The rows of a group lie close to one hidden flat surface of 13 dimensions, which passes through zero. Surfaces can cross.
In the rows, 128 means zero.
Known rows, each followed by its group:
[169 118  88 132  98 174 122 106  74 111 179 101  73  97 123 136 143 126] : (4)
[126 127 110 150 122 131 140 109 135 155 178 147 149 107 164 111 112 158] : (2)
[165 118 158 105 117 114 115 104 129 142  95  99 140 147 167 124  91 109] : (5)
[132 137 159  97 144  94 126 131 113 184  96 137  85 114 126  98 145 134] : (2)
[136 142 103 128 133 114 110 204 164 155  86 114 172 185 135 158 193 158] : (0)
[111 138 163 103 165  76 168 175 116 143 180 144 161 104 148 140 109 153] : (0)
[145 138 127 159 132 170 108  99 119 149 106 125 115 123  69  92 145 156] : (1)
[134 119 135 111 126 122 134 112  98 133 120 167  99 105 137 140  99 111] : (0)
[157 143 121 117 122 124 134 165 107 128 110  96 153 149 125 136 117 139] : (0)
[ 77  96 169 147 209  88 107 161 149 133  80 118 152 152 152 118 103 169] : (4)
[118 129 102 165 111 117 102 116 138 105  86 115 138 144 140 104  96 135] : (3)
[123  94 146  97  83 169 132 106 133  99  70 167  88 102 117 189 127 123] : (3)
[126 142 119 152 125 156 137 163 111 143 130 148  91 108 116 113 130  98] : (3)
[ 93 143 123 171 145 167 144 142 123 120 130 150 160 129 109  96 116 136] : (5)
[188 168 147 119 133 120 103 135 120 121 102 101 172 168 169  67 110 115] : (1)
[126 130  64 115  92 117 162 146 129 126 134  50 101 121 139 141 114 135] : (2)
[126 122 166  95 154 139 121 138 103 147 110 182  98 110 139 125 149 125] : (2)
[140 122 103 184 119 143 110 122 133 167 146 128 149 160 168 115 121  89] : (0)
[132 103 117 136 107 172 112 137 135 115 125 133 103 119  80 170  94 114] : (4)
[131 129 144 102  89  96 159 139 133 128 126 124 153 119 160 166 105 129] : (3)
[ 82  97 100 150 116 143 134 111 147 104 152  88 135 126 154 123 107 142] : (2)
[ 50  77 165 144  98 151 126 116 194 115 138  63 126 126  64 143  81 112] : (1)
[ 58 108  94 102 144 115 122  97 148 117 121 196 131 132  93 154 141 159] : (1)
[154 154  40  72 211  84 191 137  82 149  93  99  89 141 163 137 122 158] : (2)
[102 137 113 114 119 112 149 113 133 132 166 119 115 140 134 116 133  61] : (3)
[153 134 156 118 163 163 103 104 111 128 110 212 144 138  87 136 142 126] : (4)
[125 127 113 171 107 144 182  97 116 153 124 133 134 101 153 137 111 132] : (3)
[145 163 102 136 116 111 154 149 129 103 126 112 134 111 161 112 139 154] : (4)
[147 159 129 149 147  67 175 167 132 129 137 104 131 100 166 123 114 147] : (1)
[137 124 146  85 135 154 128 184 122 106 152 115 119 100 111 133 109 162] : (2)
[130 125 139 129 127 119 138 124 134 108 134 118 140 115 125 145 112 147] : (3)
[150 139 125 198 151 144 136 139  89 119 132 132 106 100 109 108 109 132] : (3)
[ 95 133 163 114  90 135 141 146 120 117  97 144  98  92 105 102  84 115] : (3)
[135 144  74  97  83 146 123 144 121 129 109  78 138 154 151  99 134 138] : (0)
[128 165 120 171 146  64 143 102 130 102  92 163 155 146 133 128 132 111] : (4)
[168 158 111 114  99 115 113 152 152  88 133 173 141 125 133 146  87 107] : (2)
[ 93 139 137  75 102  90 167 103  85  91  67 141  96 112 126 128  82  86] : (3)
[113 123 136 103 109 156 130 156 162 127 110 130 133 132 134 126  99 109] : (5)
[106 129 111 135 142 179  97 140 153 132  63 133 119 135  94  80 108 174] : (3)
[100 116 131 198 133 151 130 121 157  70  66 143 108  96  99 141 140 172] : (0)
[125 125 129  88  85  95 144 121  90 136  94 168  87 101 151 147  89  94] : (0)
[142 101 139 157 161 143 105 154 164 114 143  70 105 118 152 129 127 154] : (1)
[139 130 142 141 147 117 157 104 135 123  96 109 157 127 131 133  85 160] : (5)
[161 145 137 111 102 157 152 156 101 194 147 124 134 111 127 121 154 145] : (5)
[140 120 204 102  84 116  76 144  99 146 168 147 144 109 150  90 132 148] : (5)
[117 122 139  79 104 163 120 169 149 108 152 142 140 126 131 150 136 117] : (2)
[156 122 142 125 112 106  99 123  94 114 109 136 113 135 129 141 101  96] : (0)
[129 129  89 177 147 184 124 117 106 125 127 131 113 116 140  81 109 150] : (0)
[135 139 131  92 106 119  98 119 136 134 104 111 105 154  87 115 149 100] : (0)
[119 130  81 162 131 124 121 146 148 124 148 130 110 127 141 130 136 125] : (5)
[130 145 160 111  83 104 147 142 142 121 119  84 136 117 101 129  98 115] : (1)
[137 141 136 140 130 114  99 138 133 161 155 131  95 117 121  97 183 130] : (1)
[134 143 139  87 170 120  98 164 149 129 137 143 142 142 130 109 174 172] : (4)
[158 142 107 131 103  98 119 132  93 122 165 101 130 130 130 131 147 135] : (5)
[111 103 142  96  78 104 118 133 126 116 134 119 126 128 155 155  92  97] : (4)
[118 113 107 131 156 152 176 126 130 167 147 110 115 102 130 144 140 168] : (1)
[162 154 115 114 113 130  97 124 160 131 136 141 167 164 123 113 122 110] : (2)
[156 127  79  62 119 143  88 135 139  98 155 190 131 157  80 200 135 109] : (4)
[141 156 117 109 145 109 150 142 133 143 124 149 148 143 130 135 132 112] : (2)
[ 91 113 158  44 145  69 132  71 120 120 142 142 125 148 133 147 166  91] : (5)
[174 152  92  91  94 115 168 125 100 157 154 158 114 102 165 155 125 119] : (2)
[110 137 148 167 173 141 122 118 128 164 127 147 137 145 114  79 142 113] : (3)
[139 136 155 102 119  71 151 144 113  88 114 125 135 114 146 165 101 117] : (1)
[ 95  89 102 157 137 154 151 124 130 142 123 158 112 100 176 148 103 143] : (4)
[114 120 105 177 155 133 125 101 171 153 129 122 157 147 127 126 151 160] : (3)
[133 150 102 148  99 130 120 173 119 130 111 133 140 152 142 120 123  88] : (5)
[ 98 112 161 147 139  90 140 124 167 105 132 152 153 118 141 154  84 118] : (0)
[147 149 138 133 120 134 143 115 119 132 110 132 126 124 110 123 145 122] : (4)
[133 140 151 131 144 118 125  90  77 153 101 138 109 132 108  92 150 109] : (0)
[146 121 124 145 108 152 113 118 126 102 109 106 133 142 144 124  98 108] : (1)
[124 124 124 121 173 174 146 130 116 119 143 161 173 152 138 146 150 125] : (2)
[158 142 142  91 117 110 149 152 107  74 122  90 127 116  87 159  94 130] : (3)
[104 129 102 188 111 107 119 132 127 148 144 154  81 125 178 107 129  31] : (5)
[120 134  64 180 137  97 129 173 155 105 106 137 113 137 164 152 106 107] : (5)
[132 157 105 113 124 101 168 105 128 124 146 103 141 135 119 130 133 118] : (4)
[ 67 133 113 115 118 131 169 128 208 186  89 143 162 149 123 131 154 138] : (5)
[130 128  79 102 130 102 154  86 116 155 163  25 137 153 145 105 134 156] : (2)
[168 157 125 151 132 127 127 146 101 113 132  90  97 118  57 127 141 120] : (0)
[147 128 108 100 104 152 132 137 120 106 185 106  86  89  94 144 139 142] : (4)
[141 101 136 108  95 137 108 105  94 105 130 151 110 104 148 153 137 149] : (5)
[139 154 167 114 127 132 119 141  79 139 154 156 150 143  86 111 132  86] : (1)
[139 170  94 160 102 125 129 122 140  81 121  94 152 119  91  77  62 161] : (1)
[142 128 127 132 118 129 122 119 133 129 139  74 105 125 109 121 141 135] : (1)
[133 104  93 118 128 156 123 121 138 121 107  48  88 134 117 138 153 153] : (4)

New rows, each followed by its group:
[127 104 120 156 161 141 129 114 108  94 122 138 137 138 146 150 101 118] : (1)
[142 123 167 124 112 139 139 149  91  63 114 138 117  99 108 170 104 110] : (2)
[143 142 126 138  74 148 127 144 131  93  91 123 136 153 105 161 131  57] : (2)
[151 118 127  99 155 136 118 120 153 175 180  97 124 124 152 106 135 164] : (5)
[123 121 110 208 173 133 130 129 158 127 120 160 153 153 167 140 128  96] : (3)
[166 136 150 129 103  99 135  88  70 147 116 151  89  99 148 130 168 109] : (1)
[167 154 138 107  84 146 134 144 130 159 158 145 143 120 121 130 134 115] : (2)
[105  98 147 109 113 112 110 156 149 106 157 109 109 129 128 167 130  95] : (1)
[105 119 170  83 119  85  83 117 143 105 161 150 138 147  82 144 112  86] : (4)
[169 138 135 137  93 115 104 161 131 119 172  81 128 117 101 142 139 146] : (3)
[108 118 136  91 114 132 151 108 168 131 155 103 163 137 136 133 114 137] : (3)
[150 166 137 121  85 165 212 161 112 151 137 153 172 121 138 156 106  74] : (2)
[129 117 102 107 158 160 133 129 139 122 123 133 124 119 162 124 150 183] : (4)
[ 89 116 138 142 170 153 106 141 168 121  93 188 160 136 135 106 102 168] : (1)
[101  99 166  71 136 107 104 133 144  87 127 115 149 144 111 156 144 156] : (2)
[ 87 103 143 157 179 146 113 105 133 157 147 152 124 116 159  74 127 156] : (2)
[103  90 143 114 168 120 174  64 123 172 173  90 118 106 178 119 149 159] : (1)
[156 157 134 113  82 114 136 119 132 152 175 140 155 126 139 119 115 101] : (2)
[ 97 137 117  91 187 105 138 131 112 119 184 176 159 132 126 118 126 160] : (1)
[116 133 201 100 115 129 138 129 119 125 145 148 161 125 125 119 114  96] : (2)
[167 118 187 106 120 182 121 105  50 103 109 113 116 130  98 126 131  90] : (2)
[156 126 111 161 101 144 113 121 157 142 121 122 150 124 112 137 116 177] : (2)
[136 110 131 141 110 114 108 115 117  96 134 133 106 115 131 160 158 124] : (0)
[111 126 189 160  72 117 110 135 158 131 137 107 136 103  99 101  97 127] : (2)
[117 139  87 162 129 141 108 175 155 156 188 127 134 122 137  93 149 158] : (5)
[145 112 115 121 107 152 108 135 130 115 158  85 112 138 133 135 133 108] : (1)
[109 110 145 159 131 183 135 136  65 134 116 132  56 110 125 110 170  56] : (2)
[129 143 176  84 184 154 170 180  73 113 108 126 104 100 130  87  76 110] : (2)
[187 136 148 152 117  90 142 122  96 121 143  89 136 115  94 170 148 154] : (3)
[115 119 130 141  77 109 134 105 124 128 108 124 115 129 128 158 151  89] : (2)
[123 139 109  77 170 162 182 140 106 125 134 128 131 115 123 120  94 150] : (3)
[148 163 109 103 114 136 171 158  89 130  92 105 129 129 121 112  87 114] : (3)
[129 109 140 102 133 131 152  65 113 145 128 101 136 129 151 123 125 139] : (1)
[100 129 161 127 140 127 137 144 126 159  75 108 104 137 115 100 134 107] : (2)
[125 115  76  92 131  89 162  80 152 132 180  89  94 115 150 159 141 125] : (5)
[123 111 105 112 139 102  93 100 127  99 116 110 106 152 137 132 142 126] : (2)
[ 94 144 198 162 203 119 178 115 120 189  95 153 175 130  88  94 120 143] : (1)
[129 108 115 120 128 170 106 118 142 117  94 121 149 167 121 150 157 138] : (2)
[ 87 114 101 132 151 129 111 132 145 107 167 151  95 110 132 111 132 127] : (3)
[108  72 137 118 143 148  78 161 133 147 125  90  90 138 121 145 133 140] : (4)
[110 101  88 179 108 107 142  79 127 137 110 136 113 113 156 169 149 151] : (2)
[144 135 170  89 165 102 165 124  89  90 105 165 143  95 148 149 119 181] : (4)
[110 153  92 121 138 113 126 157 118 105  87 113 116 130 116  87 108 163] : (0)
[ 79 128  94 147 205 151  98 169 158 121 166 169 117 143 148  68 122 117] : (3)
[154 140 122 102 107 106 108 173 115 125 154  94 102 123 129 128 167 136] : (4)
[133 137 158 122  96 131  97 178 157 139 106 210  90  91 132 125 118 107] : (2)
[100 111 123  93 145 104 174 134 113  96 143 129 150 121 143 187 134 149] : (2)
[118 132 121 121 177 149 184 142 116 120 112 148 113 119 122 150 108 106] : (5)
[147 134 123  91 149 146 136 171 140 125 118 118 171 145 144 139 107 164] : (3)
[151 143 149 146 156 114 142 127  84 133 136 118 178 156 108 126  75  99] : (4)
[167 141 145 155 114 143 141 143 100 195 122 147 126 130 134 143 182 102] : (3)
[138 122 152 133 138 159 175 130 101 171 145 167 138  91 162 139 131 148] : (3)
[121 113 136  99 112 115 118 113 137 129 126 149 128 108 119 164 166 188] : (5)
[138 122 171 124 114 113 127 130 134 150 129 136 140 121 122 153 151 138] : (3)
[118  87 130 130 141 173 102 183 187 157 175  66  94 126 127 141 163 132] : (1)
[115 121 126 166 129 102 126 150 134 126 138 172 100 107 151 155 147 104] : (3)
[115 121 193 130  91 100 136 136 135 115 141 147 111  86 110 144  94  98] : (0)
[121 116  99 134 114 125 145 126 147 131 132 136 129 107 159 149 117 163] : (5)
[121  87 142 161 132 135 130  76  87 139 141 104 103  84 139 129 131 192] : (2)
[114 104 160 149 157 147 100  59 142 133  79 180 189 168 144 127 134 135] : (2)
[124 135 120  91 153  57 127 145 116  85 131 158 102 122 128 164 138 116] : (2)
[106 140  72 138 150  90 138  76  94  50 172 144 150 123 120 115  72 153] : (1)
[146 143 157 147 129 141 137 145 135 136 108  95 132 119  91 113 115 142] : (1)
[127 117 143 129  70 124 143 114 126 111 134 128  95  93 119 162 121 105] : (3)
[153 108  68 138 108 124 154 116 107 122 121 120 160 155 208 205 165 133] : (0)
[ 45  96 175 169 135 109  83 126 186 157 167 115 126 121 110  78 162 152] : (2)
[103 123 159 146 110 106 141 107 103 111 125 115 158 120 168 112 157 149] : (0)
[115 119 140 139 149 169 144 111 112 157 125 140 161 159 117 145 190 111] : (2)
[101 127 115 117 101 131 130  91 124 113 184 104  88 119 113  99 127  69] : (3)
[138 131 135 125  69 137 116 121 140 108  87 107 119 145 112 143 113  67] : (3)
[129 129 129 119 110 147 204 113 114 137  89 116 175 130 154 162  92 133] : (2)
